Each new row is followed by what is left after taking away its nearest point in the smallest flat space through zero that holds the last named rows.
(in the rows, 128 means zero)

K444:
[[121 180  98 141 148 118 138 116]
 [144 142 131 162 131 128  96 124]
 [101 147 165 138 155 133  83 100]]
New rows:
[125 103 136 126 151 109 106 108] : [133 109 116 127 146 105 123 115]
[151 127 103 162  97 132 138 121] : [120 125 126 139 111 136 135 107]
[133 150 121 116 161 130  95 134] : [140 130 118 105 148 131 109 145]

K952 (3 x 8):
[[140 110 123  95 169  89 143 127]
 [154 135 119 112 125 103  51 118]
 [127 144 124 143 121  96 115 153]]
New rows:
[141 148 103 116 108 157 147 138] : [147 147 100 108 117 138 139 141]
[148 139 143 111 119 112 125 146] : [144 136 146 112 116 130 134 139]
[119 108 132 130  92 118 113 143] : [120  98 133 119 104 121 126 136]
[130 110 152 132 118 156 109  86] : [125 118 149 141 127 117 126 115]

K266:
[[167  74 135  99 105 115 140  85]
 [122 104 120 110 145 107 164 104]
 [115 115 104 108  97 170 145  84]]
New rows:
[ 98  99 107 143 144 155 150 137] : [123  92 123 147 136 145 130 146]
[122 106 158 105 109 111 136 108] : [106 130 155 118 115 121 128 126]
[148 142 165 130 102 112 137 126] : [128 150 153 129 109 120 150 122]
[145  94 162 112  99 102 159 121] : [117 129 152 128 103 125 151 141]
[ 98 158 119 146 132 106 107 141] : [115 132 119 131 116 107 113 116]

K601 (3 x 8):
[[142 122 112 121 162 137 149 130]
 [109  86 131 135 123 133 140 117]
 [121 127 128 116 143 187 154 113]]
New rows:
[ 92 150 138 119 120 161 144 103] : [107 141 125 125 134 116 139 117]
[111 123 129 103  91  92 111 139] : [119 125 119  93 118 122 133 135]
[102 102 114 140  93 107 102 151] : [118 124 104 126 121 138 119 151]
[164 157  92 101 128 165 141 162] : [141 117 103 117 100 140 132 156]
[ 97 110 135 132  97 139 147  94] : [125 137 120 126 121 118 144 110]

K55:
[[129 130  65  88 115 147  73 111]
 [146 131  76 107 111 159  88 119]
 [126 106  51 139 122 152 100 109]]
New rows:
[138 132 124  97 144 131 161 114] : [139 128 117 104 144 134 162 113]
[132 129 128 147 128 135 131 124] : [127 133 130 133 129 129 124 123]
[103 117 133 138 101  98 103 115] : [124 123 139 145  93 114 108 122]
[113 139 125 120 126 135 138 126] : [116 138 124 124 125 138 140 127]
[132  83 135 114 120 104 136 108] : [148  89 136 113 112 117 134 112]
[134 162 121 122 129 132 101 132] : [125 151 125 143 137 124 117 131]

K559, 3 rows:
[[ 94 130 153 138 163 165 117 131]
 [129 124 167 111 171 155 154  96]
 [158 117 136  88 172 136 122 128]]
New rows:
[105 134 125 170 107 118 126 129] : [132 126 130 139 136 120 126 126]
[125 121 125 129 109 150 123 121] : [132 119 124 122 114 149 122 121]
[122  96 111 140 134  98 109 122] : [118  96 123 140 142 106 119 111]
[102  86  90 117 153 125 135 146] : [101  88  96 123 142 122 153 130]

K249, 3 rows:
[[166 148  82 125 131  91 140 175]
 [ 81 110 138 158 120 128 113  93]
 [ 95 132 133 125  95 114 115 139]]
New rows:
[131 131 116 139  62 117 124 137] : [152 123 122 142  91 138 133 116]
[ 89 110 168 126 116 167 117 161] : [116 111 133 146 141 149 128 167]
[157  91 174 123 127 131 134 108] : [150  97 151 133 114 103 131 127]
[145 131 151 133 147 142 122 158] : [127 127 146 147 141 132 116 153]
[136  99 148 128 130 111 139 148] : [132  97 149 132 131 112 138 143]
[128 115 145  97 108  78 108 152] : [139 102 147 113 137  94 114 124]

K834:
[[123 121 102 126 159 119 138 134]
 [137 147  92 103 135 157 100 125]
 [109 141  79 128 141 101 136 160]]
New rows:
[138 124  96 128  74 117 141  95] : [140 112  94 128  96 117 149  89]
[107 151 115 147 106 135 129 111] : [110 139 117 148 124 136 136 103]
[145 127 124 124 114 150 108 127] : [137 118 124 134 124 130 125 135]
[115 119 136 155 157  74 136 163] : [135 132 141 134 144 117 103 141]
[126 130 172 125 126 126 125 112] : [119 139 139 118 137 121 123 126]

K547 (3 x 8):
[[ 73  91 105 180 165 108  98  93]
 [ 51 106 121 130 122 141 100 152]
 [ 92 133  94 108 123 142 139 115]]
New rows:
[112 119 112  91 167 167 136 129] : [134 114 133 108 174 156 127 134]
[122 177 104 157 141 122 127 132] : [122 177 115 154 135 125 123 146]
[123 136 133 141 130 135 111  99] : [126 141 139 130 121 141 113 111]

K3 (3 x 8):
[[170 113 104 169 121  77 188  88]
 [150 115 127 159 129  62 132 103]
 [139  96 126 114  96 101 169 114]]
New rows:
[119 136 123 142 153 121 120 147] : [119 124 123 130 138 121 137 146]
[ 94 164 109 164 147 151  99 151] : [100 130 112 145 114 122 131 140]
[129 154 119 128 137  95 108 101] : [124 150 117 109 125 121 125 107]
[ 93 103  99 115  99 120 154 160] : [ 98 123  96 142 124 115 133 157]
